Every row belongs to one group in each of 3 separate groupings. Each group adds its own fixed numbers to the row, and there is some noise. The rows also spread widely along 12 directions, which tell nothing about the answers.
In the rows, 128 means zero.
Known rows, each followed by its group in each grouping:
[130 114 139 100  72 140  98 166  78 124 110 145 109 102 144 129 151 106
 154 128  76  79  83 133 122 144 165] -> q_297 q_484 C
[116 153  70 100 136 115 135 107 157 100 105  99 144 131 121 119  67 120
 145  95 124 126 133  81 156 113 133] -> q_56 q_320 B
[128 113 113 107 130 134 136 115 122 139 122  89 159 136 115 149  98 122
 151 106  95  99 112 165 121 131 140] -> q_857 q_950 C
[109 140 137 101 213 133 100  44 148 155  96 132 122 181 119 130 121 112
 148  99  39 108 146 153 106 125 144] -> q_364 q_320 G
[125 159 117 172  63 120  90 116  85 143 129 113 136  56 110  93 139 177
 126 154  94 111 154  72 151  99 171] -> q_297 q_950 N
[121 100 153 132 147 116 134 115 124 147 181 127 135 123 108 126 142  90
 104 131 111 125 123 134 120 107 133] -> q_364 q_484 N
[155 129 142 148  56 144 107 168  67 140 144 147 154  68  95 150 134 166
 128 204 116  98 159 184 136 107 123] -> q_56 q_484 B
[154 101 149  61 106 133 107 175 117 111 106 173 100 110 167 128 129  84
 161 167 104 107 129 141 129 131 128] -> q_857 q_320 A
[ 97 150 135 169 111 119 107 161 123 140 139 159  83 114 122 129 147 123
 123 168 160 108 140  98 128 111 110] -> q_857 q_320 A
[135  51 144 111 133 133 138 149 121  99 220 171 141  93 103 141 182  82
 109 179  90 148 123 126 160 141 111] -> q_857 q_484 G
[ 67 132 138 135 124 103 142  99 135  85 127 158  92 120 158  59 161 114
  98  89  96 150  99  58 165 168 163] -> q_857 q_950 C
[151  94 102  88 106 154 140 138 149 105 132 129 152 147 108 160 123 112
 155 138 131 104  84 133 136 161 136] -> q_857 q_320 B
[161  87 126 114  75 147 126 145 111 130 172 125 166 105 101 149 132 142
 151 154 122 102 100 140 122 124 151] -> q_857 q_484 C
[102 140 162 113 145 126 138  98 140 159  83 150 117 189 110 162 130 106
 129 100 113  77 111 192  99 149 128] -> q_297 q_320 B
[124  94 155 129 179 129  77 111 126 194 149 169 135 167 134 174 124 129
 156 157 107  97 152 159  75  77 118] -> q_857 q_484 G
[ 82 113 141 152  74 105 127 107  34 125  95 133 155 110 151 106 138 180
  97 121 104  94 117 179 133 142 174] -> q_56 q_484 G
[133  80 127 128  63 112 152 126  74 121 181  62 191  44  66 136 130 115
  98 130  98 124 129 154 143 110 166] -> q_297 q_950 B
[123 135 177 157  75 127 134 104 142 165 137 174 134 144  94 155 155 168
 132 133 144  64 117 139 116 143 148] -> q_56 q_484 A
[ 57 116  51 127 192 130  95 114 100  98 112 124 100 166 155 124 125 116
 161 109  61 109  77  77 142 147 111] -> q_857 q_484 A
[128 122 113 145 154 142 168 100 182 141 144 137 154 181  92 172 132 128
 123 127 141 101 107 147 146 171  98] -> q_297 q_950 N
[ 75 111 121 131 121  74 192 121 126  94 115 129 143 134 170 101  96 125
  78  94 190 139 118 129 161 150 126] -> q_56 q_950 A
[118 116 126 130 122 123 129  97 127 160 102 112 153 168 131 151 122 139
 138 103 122  77  93 153 114 152 156] -> q_364 q_950 N
[ 98  68  75  84 200 151 124 123  74  51 154 108 122 115 141  95 181  58
 112 140   4 154  75 132 165 172 127] -> q_56 q_320 N
[195 141 111 117 172 204  95  32 149 108 167 118 161 109  91  72 144 185
 140 184  66 177 145 126 120 122 173] -> q_56 q_320 B
[151 102 122 126 147 149 133 115 139 130 172 116 150 134  94 140 146 109
 120 159 122 126 112 149 123 131 132] -> q_364 q_320 N
[122 138 131 128 145 119 128 133 121 150 129 101 125 118 132 131  97  85
 123 114 140 119 135 157 110  92 129] -> q_297 q_484 G
[ 97 129 124 144  84  99 130 183  94 131 116 160 116 114 145 137 116 119
 123 150 146  97 131 122 159 120 102] -> q_857 q_484 N
[129 119 121  93 165 127  97 142 111 115 135 153 104 101 136 120 122  89
 143 171  71 134 165 127 134 100 103] -> q_297 q_320 A
[165 146 114 164  93 158  87 162 129 149 163 113 118  86 128 124 128 126
 144 171 185 120 115  94 107  96 156] -> q_297 q_484 G
[128 168 156 124 105 122 129 105 126 146  90 138 129 129 109 123 105 140
 122 133 124 106 159 175 123 122 138] -> q_364 q_320 B

New rows, each followed by its group in each grouping:
[200  85  81  50 137 162 126 182 110  54 164 115 153  72 174  89  83  82
 136 192 134 193 122 149 158 126 118] -> q_364 q_484 B
[139 104 157 102 152 138 107  59 122 154 114 148 151 154 144 116 146 149
 137 133  60 108 123 159 107 147 169] -> q_364 q_950 N
[137 139  73  95 124 127 129 136 120 125  71 111 152 156 163 137  44 140
 170 120 130  94 128 143 145 117 111] -> q_857 q_484 N
[132 170 113 116 112 109 118 152 179 173  96 115 111 141  97 178  79  77
 173  96 139  58 137  83 126  89 119] -> q_297 q_320 N
[128 104 121 104  61 107 160 156 103  83 134 123 154  82 120 118 120 111
 103 133 142 126 120 132 166 140 148] -> q_56 q_320 B
[ 95 124 100 141  95  91 124 159  99 162 105  78 142 139 140 162  80 110
 137  84 167  60  93 126 104  91 146] -> q_56 q_484 N
[118 140 129 163 128 143  82 141 110 113 144 179  90 100 152  95 176 141
 113 190 127 141 138  93 139 132 139] -> q_56 q_320 G
[131  98 127 107  84 124 102 163  69  83 153 177 131  52 127 103 160 129
 113 203  76 150 159 117 167 123 131] -> q_297 q_320 B
[121 134 131 117 143 103 210  82 186 128 139  98 167 147  99 130  76 107
 101  67 157 135 137 154 149 134 123] -> q_297 q_950 C
[ 96 117 184 139 123  82 138 106 177 169 152 210 118 161 117 145 141 125
 121 118 135  97 147  78 137 114 118] -> q_857 q_484 N
[181  98 116 104 106 149  96 100 142 134 153 143 174 120 134 127 109 169
 167 156 123 118 129 101 122 117 172] -> q_364 q_484 G
[135 149  66 152 117 140  87 128 108 139 126 107 151 107  94 154  92 184
 169 171 111  90 161 107 133  85 118] -> q_56 q_320 A
[151 143  92 152 129 152 126 139 117 138 141 104 160 116  83 170 103 147
 137 178 124 106 164 183 138 112 100] -> q_56 q_320 G
[145 129 164 147  38 118 132 163 101 146 124 150 136  83 125 130 139 151
 115 172 150  95 144 151 148 133 141] -> q_857 q_950 N
[ 73  98 115 130 156  98 138 121 123 106 160 150 117 115 116 129 142 103
 114 135  80 131 140  97 169 139  97] -> q_857 q_950 A
[146 146 107 162  68 124 153 144 119 131 171  85 158  64  73 132  92 144
 121 151 173 115 146 122 146  92 126] -> q_297 q_484 A
[143 155  97 133 110 143 104 117 146 139 145 123 136 106  52 156 130 132
 162 156  54  88 154  84 165 120 121] -> q_364 q_320 N
[183 154 128 133 143 155 106 127 189 158 159 121 133 106 105 148 109 117
 153 163 141 124 167 117 126 101 123] -> q_56 q_950 G
[ 94  84 138 101 182 124 141  61 139 142 149  92 151 156  82 155 141  79
 127  80  45 109 100 159 112 140 144] -> q_857 q_950 B
[ 90 132  89 172 123 111 139 121 110 136 147  56 146 118  78 154 113 109
 110 101 139 102 111 126 129 112 143] -> q_364 q_320 G
[ 54 124 107 156 113  84  99 175  96 152  82 170 104 176 192 156 114 131
 134 113 167  65  93 100 119 123 117] -> q_56 q_484 N
[121 143 175 146 116 126 113  93 122 176 126 118 122 131 105 125 140 121
 112 120 146 107 127 157  72  97 172] -> q_297 q_320 B
[ 52  61  77 136 130  62 149  91 107 118 150 143 204 149 102 173 101 169
 112 111  98 108 142  98 171 132 111] -> q_364 q_950 B
[103 199 117 159  64 140 118 199 118  93 103 161  53  90 144  91 139 111
 131 144 142 114 109  82 181 159 113] -> q_857 q_484 C
[158 149 225 141 145 148 156  70 207 193 147 147 109 170 107 123 166 104
 106 114 167 112 113 169  84 147 156] -> q_857 q_950 N
[ 95  90 140 127  82 104 133 174 127 125 148 170 115 109 110 174 169  93
 133 134 107  70  99 103 157 165 120] -> q_56 q_950 A
[ 92 105  61 116 160 134  97 122  75  70 133 110 120 111 136  91 153 107
 127 141  32 141  96  81 170 151 138] -> q_364 q_320 N
[130 116  69 148 119 131 102 163 122  78 188 139 117  76 133  87 150 122
 115 189 129 167 124  25 180 122 128] -> q_364 q_320 N
[ 98 183  77 175 186 120 117  98 174 149 135  86 118 136 120 125  76 135
 136 115 161 129 152  79 125  85 107] -> q_56 q_950 A
[190 146 128  70 118 157 172 145 201  99 131 138 122 130 123 128  83  80
 158 129 162 120 110 137 156 162 112] -> q_364 q_484 A
[158  94 131 101 145 145 118 129 160 104 187 180 133 118 143 105 131 117
 130 177 139 168 132  91 139 120 122] -> q_857 q_484 B
[132 109 111 102  77 106 182 135 140 110 114 121 169 136 106 161  82 135
 131 119 167  87 123 153 157 151 123] -> q_364 q_320 A
[201 138 113  86 131 170 129 131 162 116 135 178 154 126 116 143  79 167
 182 206 113 123 180 162 162 133  76] -> q_857 q_484 A
[127 132 114 133 160 148 125  74 155 127 131 128 131 170 126 110 143 134
 127 122 119 125  98 110 119 150 154] -> q_364 q_320 N
[115 104 145 103 177 126 141 100 128 121 143 130 119 147 145 111 125  89
 116 114 115 133 103 160 111 136 132] -> q_364 q_484 A
[130 158 113  84 105 127 107 155  91 117  48 139 114 123 163 125  82 120
 153 142 111 103 144 169 136 125 124] -> q_297 q_320 B
[ 95 115  95 132 179 136 172  85 173 102 149 144 133 186  95 147 139 119
 118 117 130 121  97 122 151 180 100] -> q_297 q_320 A
[100 145 136 149 131 149 108  88  89 118 103 159 108 143 153  80 172 161
 114 135  76 112  95 136 135 167 156] -> q_56 q_484 N
[ 92 134 126 144  97 110 109 146  86 128 126 125 108  88 128 117 139 101
 119 119 100 105 122 109 141 118 147] -> q_297 q_484 G
[153 102 133  98 104 128 152  97 162 104 181 129 165  93  69 126 139 114
 121 131 100 137 133  95 156 127 155] -> q_56 q_320 B
[123 128 181 132  90 111 101 109  89 175 113 152 129 114 139 121 120 162
 138 143 119  88 154 157  94  89 158] -> q_857 q_484 A
[117 112 144 133 129 124 110 121 132 142 171 127 117 110 107 121 159  94
 121 121 111 121 111  93 103 100 163] -> q_297 q_320 C
[121 101  78  91 160 122 116 125 121 105 132  91 144 129 142 121  87  96
 141 123 125 144 120 110 123  94 135] -> q_857 q_320 B
[135 138 128 129 113 140 154 100 185 116 158 145 138 133  62 146 145 123
 123 127 123 110 119 104 154 154 132] -> q_56 q_320 B
[109  98 111  89 155 148  69 119  78 109  91 142 107 129 184 104 156 110
 149 139  49 123  82 129 112 155 163] -> q_297 q_950 B
[107 151 127 156  87 140 152  80 145 118 116 159 140 149  72 134 158 171
 116 126 121  96 107 126 155 184 142] -> q_297 q_320 B
